Each cloud of rows lies close to a flat space through zero, with a little noise off it, and is much wider in some directions of that space than in others. After each cloud: how many dimensions does that space have?
(in the rows, 128 means zero)

[[ 97 164  78 103 189 151 171 142 165 168 141 126  90 132 170  79]
 [152 121 168 162 113 154  69 139 166 123  92 101 170  93 151 153]
 [ 76 125  98 116 167 109 107 180 127 160 147 122 123 106 100 111]
 [147 118  84 133 134  81 112 128 144 143 151  87 145  88 127 145]
 [132 133 177 148 128 138 122 107 139  96 130 130 135 109 153 142]
 [121 143 120 142  78  99 158 141 162 104 145  80 138  90 155 166]
 [165  98  82 140 150 106  65 117 145 177 137 115 135  83  95 131]
 [135  79  18  84  85  49 147 185 147  91 201  91 138 114  59 173]
 [ 75 156 128  94 109 138 129 142 123 154 132 139 102 145 106 102]
 [ 92 116  84 137 182 125 153 163 121 154 139 143 106 120  98 101]
 [103 123 108 114 115  83 116 134 115 127 173 128 121 106  86 141]
 [ 85 125  95 147 134 119 140 189 142 142 132 108 131  99 112 127]
 [110 162 102  75 120 123 115 116 112 195 120 131 100 182 115  87]
 [155  87 146 151 167 116 107 124 106 100 126 141 159 114 118 139]
 [158 135 165  94 103 151  92 103 168  85 129 120 152 134 170 150]
 [113 141 194 103 132 172 124 116 136  74 124 155 133 149 167 134]
 [173  95 108 198 170 181 176  96 148 129 109 158  93 107 142 123]
 [ 42 196 204 139 167 176 147 147 130 154  89 133 108 134 184  81]
 [ 56 155 108 121 100 120 134 159 147 144 161 127  89 104  83 130]
 [163 126 106 199 181 190 189  82 145 166  98 154  65 116 158  91]
 [152 108  94 101 159  70 160  93  63 127 158 146 119 170 104 112]
 [122 110  87 135 136  65 110 137  85 163 153 127 125 120  67 128]]
 => 9

[[117 126 118  58 131 131 150 151 175 148 154 137 133 117  94 112]
 [202 184 117 166 196  90  97 125  63 190  64  97 105 104  85 152]
 [ 98 172  96 130 192 128 159 139 170 195  68 152  95 166 110  97]
 [ 93 109 146 110 143 106 195 128 139 148 137 175 144 162 124  96]
 [143  87 107 184 142 166 135 163 138 163 134 210 115 196  76 193]
 [138 150 122 131 151  91 176 175 148 140 133 161  78 153  82  54]
 [128 114 132  91 119 134 130 140 147 120 121 122 149 118 112 139]
 [142 115 132 175 127 138 136 110 112  78 181 109 121 147 157 137]
 [118 123 120  98  69 137  86  94 124 110 160  90 155  64 177 135]
 [ 93 139 131 111 120 137 148 106 149 144  72 158 118 150 102 140]
 [ 81 139 168  74 141 114 144 152 174  92  99 137 118 152 118  98]
 [111 138 116  64 120  93 151 107 161 161 161 138 162 102 123 120]
 [115 149 127 149 143  95 155 113 125 149  76 141 123 131 135 104]
 [116 131 110 109 112  96 168 130 194  97 197 120 168 174 134  93]
 [ 99 116 127  73  76 114 132 102 185  67 206  94 186 104 177 128]
 [134 104 115 153 117 128  92 139 118 152 232 182 131 147 142 152]
 [153 129 137  72 101 121 107 141 122 112 127  71 150  80 120 110]
 [126 137 151 162 114 132 109  74  56 110  74  90 119  71 181 128]
 [134 120 103  99  82 132 107 124 187  66 187  84 156  85 150 151]
 [ 85 123 134  79  81 132  99 108 164 109 141 135 151 103 155 144]
 [ 84 126 123 118 103 181 105 112 158 101  47 101 129 111 157 149]
 [183 135 107 146 157 122 116 156  98 157 124 119  97  84  93 134]]
 => 12

[[103 119 148 167 113 160 129 163 156 192 100 155 126  84 120 125]
 [110 119 129 190 131 152 105 162 160 130 124 142 147  92 107 151]
 [121 153 137 128  96 131 148 140 138 141 128 108 119  96  96 112]
 [163 191  98 140 134 147 109 118 149  79 165  76  95 117  64  57]
 [140 131 126 121 103 112  94  82  97  77 145  98 125 159 120  94]
 [ 89  92 135 181  92 159 115 133 201 131  98 152 136  83 108 136]
 [143 157 131 134 105 133  93 102  76 143 142 138 118 155 144  71]
 [146 131 111 105 149 107 137 115 147  61 146  76 120 132  94 136]
 [117 123 119 161 154 153 138 166 187 136 117 138 127  87 102 149]
 [107 121 134 141  61 138 105  87 112 143 119 178 139 142 163  99]
 [113  98 127 169 149 145 108 150 150 141 111 162 145 119 139 157]
 [133 145 120 137 117 137 118 118 129 119 137 129 123 130 121 105]
 [119 103 122 113 154 118 163 144 169 109 120 116 136 113 119 182]
 [135 150 124  90 122 102 163 130 113 106 147  98 132 132 119 147]
 [145 133 131 109 180  92 146 165 104  88 149  62 141 126  99 183]
 [137 128 145  97 122  98 140 124  97 116 132  83 122 134 116 130]
 [145 156 101 170 174 156  96 153 130 123 151 153 133 132 128 124]
 [126 132 137 140 102 141 110 115 127 137 122 122 115 121 116  88]
 [115 119 146 111  98 127 151 123 131 167 108 142 120 119 140 122]
 [153 131 120  59 158  83 177 123 130  67 143  47 114 136  95 154]
 [112  98 160 157  87 151  83 105  99 197  93 171 117 135 162  72]
 [ 99 115 131 129  98 142 155 128 167 160 104 169 132 105 142 139]]
 => 7

[[146 138 133 106 132 154 139 108 117 152 156 135 145 126  97 138]
 [153 147 165 152 135  90 105  93 122 135  91 100 129  92 108 129]
 [116 126 117 143 125 116 108 164 137  98  89 117 121 134 168 119]
 [110 105  88 125 139 134 127 173 140 113 131 133 132 160 154 131]
 [180 158 188 145 128  85 126  20 118 201 132 109 145  72  63 168]
 [147 158 157 118 119 128 151  77 114 164 154 125 127 120  89 134]
 [ 75 105  71  91 138 201 168 192 122 107 166 171 123 205 162  99]
 [152 136 173 171 110  72  99  92 120 118  87  96 114  82 117 151]
 [155 152 156 126 119 112 134  71 119 172 136 122 127  88  83 140]
 [110 114 108 120 117 129 127 164 139 111 113 134 117 142 165 120]
 [168 139 169 119 137 113 132  71 117 173 140 119 134 102  65 146]
 [104 113  96  74 139 202 192 172 134 140 187 167 130 187 127 103]
 [139 133 131 125 138 115 119 103 130 128 127 122 123 110 121 136]
 [122 130 121 113 125 139 120 127 134 121 139 139 128 128 120 123]
 [109 131 119 122 140 145 173 141 119 130 155 137 134 149 126 128]
 [142 137 152 155 125  94 118  88 132 133 107 110 129  88 113 146]
 [117 136 128 183 124  64  45 142 147  76  61 100 102  96 160 126]
 [140 134 155 169 127  76  92 122 141 121  88 105 108  80 141 148]
 [128 139 127 154 113 101 101 144 138  89  95 107 114 109 140 125]
 [178 146 200 174 131  57 104  33 119 157 100 105 133  46  77 160]
 [165 136 155 139 110  93 144  62 106 173 129 117 124  97  96 145]
 [171 142 167 155 119  69  84  53 121 134  97  93 126  58 106 142]]
 => 2

[[117  97 109 135  88 132 114 144 101 138 138 142 135 102 118 140]
 [ 82 120 136 114 133  97 145 125 138  91 136 124 118 179 155 138]
 [107 120 164 115 127  84 127 174 104 128 118 144 163 125 125 113]
 [170 131 127  96 109 136 143 138 133 159 131 173 174 103  98 150]
 [136 143 127 120 123 147 167  97 131 116 101 118 143 162 146 122]
 [163 156 122  82 123 174  84 167 101 146 135 140 126 136  84 117]
 [ 61 156 157 106 104 137  95 134 112  95 127 122 127 177 114 123]
 [134 147 113 161 156  86 141 143 135 122 144 136 156 137 134  81]
 [103 133 117 136 149 123 140 136 126 105 163 112 107 157 101 120]
 [107 136 121 124 158  99 134 103 136 159 159 157  89 122 133 157]
 [114  92 148 179 172 103 121 138 133 124 164  89  76 122 140  99]
 [114 101 129 137 146  95 141 149 142 108 134 162 131  70  76 111]
 [118 118 113 142 159 142 135 156 144 107 148 101  75  50 110 134]
 [103  96 131 134 129 118 167 135 113 130 161 140 105 113 133 130]
 [171 132  79 118 156 127 145 135 168 116 143 163 121  89 118 109]
 [130 131 140 105 136 149 135 102 132 139 107 138  97 106 128 144]
 [124 167 102 152 132 199  99  97 129 113 122  61  74 131 133 126]
 [110  74 146 169 112 109 138 128 138 134 165 115 130 103 131 157]
 [174 134 103 108 126 142 152 114 115 172 115 183 134  91 119 119]
 [129 123 108 132 163  95 176 105 161 140 167 169 104 105 150 136]
 [ 88 152 146 166 142 117  86  95 158 116 164  97  95 180 172 113]
 [176 115 124 118 143 141 174  92 134 174  97 151 113  72 131 153]]
 => 13

[[121 190  90 146 176 159 118 161 110 114 151  82 122 108 159 198]
 [125 139 117 137 137 123 116 127 125 119 132 125 126 108 131 151]
 [106 102 192 117 137 109 136 140 126 164 127 142 178 134  96 114]
 [ 86 139 102 156  95 122 105 128 170  73 113 133  51  92 149 119]
 [139 114  92 121  67 140 125 126 115  80 101 134  76 129 155 157]
 [138 124 147 110 102 127  97 162 104 126 111 122 137 136 122 148]
 [120 134 121 132 110 151 118 150 129 147 121 118 116 129 154 153]
 [157 116  62 107 120 161 126 149  99 118 113 145  91 121 177 152]
 [117 108 138 136 164  91 147  89 149  94 135 149 124 117 102  59]
 [153 202  89 126 135 140 150 113 161 145 162 116 120 135  93 104]
 [129 164  69 159 101 171 130 124 159 124 131 107  80 145 177 151]
 [103  84 144 128 101 126 149 126 136 106 107 155 113 143 138 110]
 [136 150 128 113 167 138 137 143 103 149 145 111 150 115 122 148]
 [136  94 159 124 140 123 143 110 125 148 124 131 153 154 126  94]
 [122 131 120 146 101 111 123  97 150  69 118 122  86 128 124 107]
 [158 193  68 149  82 150 130 101 162 106 140 102  90 157 131 147]
 [124 149 118 134 124 106 153  90 146  94 140 135 116 115  94 117]
 [168 147 108 120  88 158 112 139 128 149 122 108 119 171 142 132]
 [140 126  91 143 106 127 123  98 147  99 122 134  89 129 145 115]
 [138 128 160 147 146 113 125 114 147 156 141 126 183 172 106 105]
 [147 123  77 140 135 147 127 110 136 127 127 131  95 127 172 118]
 [122 194 125 121 160 141 117 182 130 150 154 112 154 126 104 149]]
 => 10

[[168 143 126 129 101  86  69  63 117 186 167  97 115 107 163 173]
 [127 149 133 106 155 161 159 119 131 122 127 127  73 141 172 127]
 [119 141 123 135 120 159 150 148 146 106 124 134 124 140 129 125]
 [130 131 137 102 142 156 144 120 146  94 119 117  94 114 130  93]
 [124 125 131 110 157 139 166 137 117 119 130 124 100 132 138 112]
 [149 157 133 101 149 136 119  68 124 168 147 101  59 126 192 139]
 [161 156 120 126  87  66  81 107 120  94  93 124 160 120 154 232]
 [134 121 144 101 153 138 149 121 114 143 139 151 102 143 107 118]
 [115 124 123 124 133 133 147 145 121 134 133 130 121 142 131 109]
 [113 150 110 137 127 169 135 121 153 141 119 111  97 152 171 104]
 [130 145 134  85 167 157 164 145 131 109 107 142 111 149 111 115]
 [127 134 140  77 139 115 138 146 108 121 152 130 118 126 119 120]
 [112  98 119 185 101 103 122 123 109 150 121 150 147 145 146 156]
 [149 139 145 152 122 102  90 128 131  98 107 147 185  92 102 210]
 [131 127 114  91 134  93 156 184  99  97 135 109 159 118 103 127]
 [107  93 126 131 114 107 129 145 107 158 164 130 137 132 109  79]
 [112 111 117  84  92  83 131 143  98 126 150 119 111 151 144  93]
 [114 125 154  66 160 161 158 108 109 199 174 162  52 187 129  66]
 [121 114 115 141  98 106 120 161 123 120 124 130 176 136  98 124]
 [110 128 147 108 171 142 142 170 124 118 123 157 160 125  88 114]
 [140 115 124 147 129 123 151 143 121 112 128 126 146 115 100 142]
 [118 101 114 162 116 100 110 118 111 171 150 117 142 127 137 112]]
 => 10

[[128 152 135 115 150 107 155 173 109 137  84 124 117 110 133 196]
 [118 121 116 121 142 137 115 128 127 134 164 136 135 142 127 138]
 [128 139 152 163 160 128 142 126 122 108 116 101 118 133 139 121]
 [129 159 136 162 143 129 105 121 111 109 115 109 127 105 120  91]
 [135 108 100 146 122 125 128 113 159 111 183 151 134 137 127  85]
 [113 125 118 111  94 178 139  98 115 157 101  96 151 131 122 123]
 [144  98 113 125 123 140 122 129 133 136 121 143 120 128 139 129]
 [122 155 156 118 133 110 128 142 112 127  95 113 124 118 124 150]
 [120 126 117 101  92 101 150 135 136 133 150 165 143 134 110 161]
 [146 104 148 127 106  49 227 176 157 113 140 175 104 123 126 190]
 [113 168 125 148 146 148 104 115  99 122 110 104 146 125 119 117]
 [109 159 128 110 122  90 160 137 147 113 148 134 144 139 117 143]
 [127 134 143 121 126 122 108 128 124 127 124 126 124 124 125 123]
 [116 130 127 158 165 153 101 105 117 118 166 117 138 156 131 107]
 [124 156 134 156 169 122 121 130 117 100 115 126 132 145 136 134]
 [147 108 141 133 122 152 116 128 120 142  87 106 106 104 140 109]
 [119 120 121 132 101 137 157 107 145 131 162 118 142 132 117 103]
 [118 137 128 135 137 133 123 121 116 124 134 131 138 141 124 136]
 [144 123 152 148 158 110 122 148 117 115 109 137 104 126 141 146]
 [131 139 140 178 157 149 105 101 114  99 114 110 128 141 136  87]
 [133 124 120 119 114 112 144 135 151 128 143 131 124 116 125 115]
 [137 123 173 139 151  99 130 137 130 105 110 131 103 146 145 143]]
 => 9

[[156 134 127 100  15 147  98 105 108 177 144 131  59 137  92 115]
 [ 89 135 143  87  64 120 160 104  99 205 150 120 158 145 142 166]
 [ 99 140 129 140 217 125 175 166 204  95 138 123 160  97  94  81]
 [119 137 132 132 138 130 139 127 142 124 135 129 133 121 116 121]
 [122 129 136 128 105 130 127 102  93 147 132 136 139 140 148 161]
 [135 127 124 117 108 109 108 136 102 154 125 126 118 147 133 131]
 [131 137 133 106  40 116 108 106  96 182 130 117  86 151 120 141]
 [ 88 151 144 123 136  82 149 135 123 166 127 113 148 150 127 138]
 [104 144 141  84  23 130 146 101 120 206 153 114 107 140 108 142]
 [140 131 130 130  91 107  97 115  81 148 112 123 106 156 148 156]
 [123 114 122 115 154 119 133 150 132 129 127 123 156 130 144 128]
 [150 120 114 113 105 114 107 149 151 123 109 104  87 132 117 107]
 [ 83 132 134 120 180 127 186 142 174 127 140 117 188 111 132 126]
 [ 93 152 143 128 131 116 158 126 147 154 145 127 137 128 102 117]
 [148 108 121 133 131 113  96 132 102 105  96 115 124 144 171 157]
 [112 146 132 153 173 103 143 149 183  94 110 106 114 119 107 104]
 [123 138 135 137 125 116 124 122 121 131 121 124 118 136 127 133]
 [ 83 138 136 104 148  87 163 151 140 171 135 111 166 142 126 126]
 [167 111 113 147 157 156 104 141 147  73 121 140 106 106 118 102]
 [112 126 133  96  80 107 129 120  91 187 131 119 138 154 147 155]
 [129 136 130 121  87 120 120 117 115 150 128 122 105 140 122 134]
 [155 109 115 119 117 150 110 132 111 128 135 144 125 123 132 121]]
 => 6

[[141  91 128 129 116 122 112 114 122 130 150 118 122 129 140 128]
 [184  35 113 116  93 119  79  66 120 109 202  86 128 135 130 118]
 [142 152 131 154 112 145 173 154 111 118 106  89 131  95 101 155]
 [116 145 120 134 126 134 160 140 131 133 120 128 132 123 124 122]
 [124 107 132  95 139  93  79  94 133 138 178 164 122 169 180  76]
 [139 113 126 144 115 157 130 136 123 130 122 107 151 118 121 159]
 [151  82 126 128 115 127  96 109 125 120 144 108 135 131 120 120]
 [159  99 130 130 105 135 125 119 123 121 150  96 126 126 125 136]
 [132 110 117 132 121 134 130 122 125 128 129 124 126 137 128 120]
 [103 162 143 128 157 112 135 135 130 126 115 172 126 125 154 114]
 [115 109 132  95 154  93  90 105 130 140 175 160 134 161 163  91]
 [190  20 124 135  78 136  91  78 134 104 205  81 133 133 124 123]
 [ 95 135 129 112 153 101  93 123 128 143 152 167 127 161 150  91]
 [127 112 130 114 140 101 100 109 142 137 151 152 132 160 146  87]
 [ 96 229 128 162 145 164 210 199 134 128  19 118 119  94  94 167]
 [130 116 124 112 139 123 101 107 144 127 159 153 127 162 167 105]
 [116 121 122 103 153  94  89 104 146 141 175 168 137 154 161  83]
 [ 85 202 132 128 141 122 163 173 142 150  84 163 132 113 125 117]
 [123 157 127 135 131 124 127 128 121 128 107 129 126 131 132 139]
 [122 173 129 137 122 148 153 163 128 140  80 118 128 110  94 156]
 [160  57 128 121 110 111  89  78 124 120 198 109 134 152 147  96]
 [ 75 244 143 132 155 136 182 188 131 161  43 177 124 124 121 154]]
 => 2
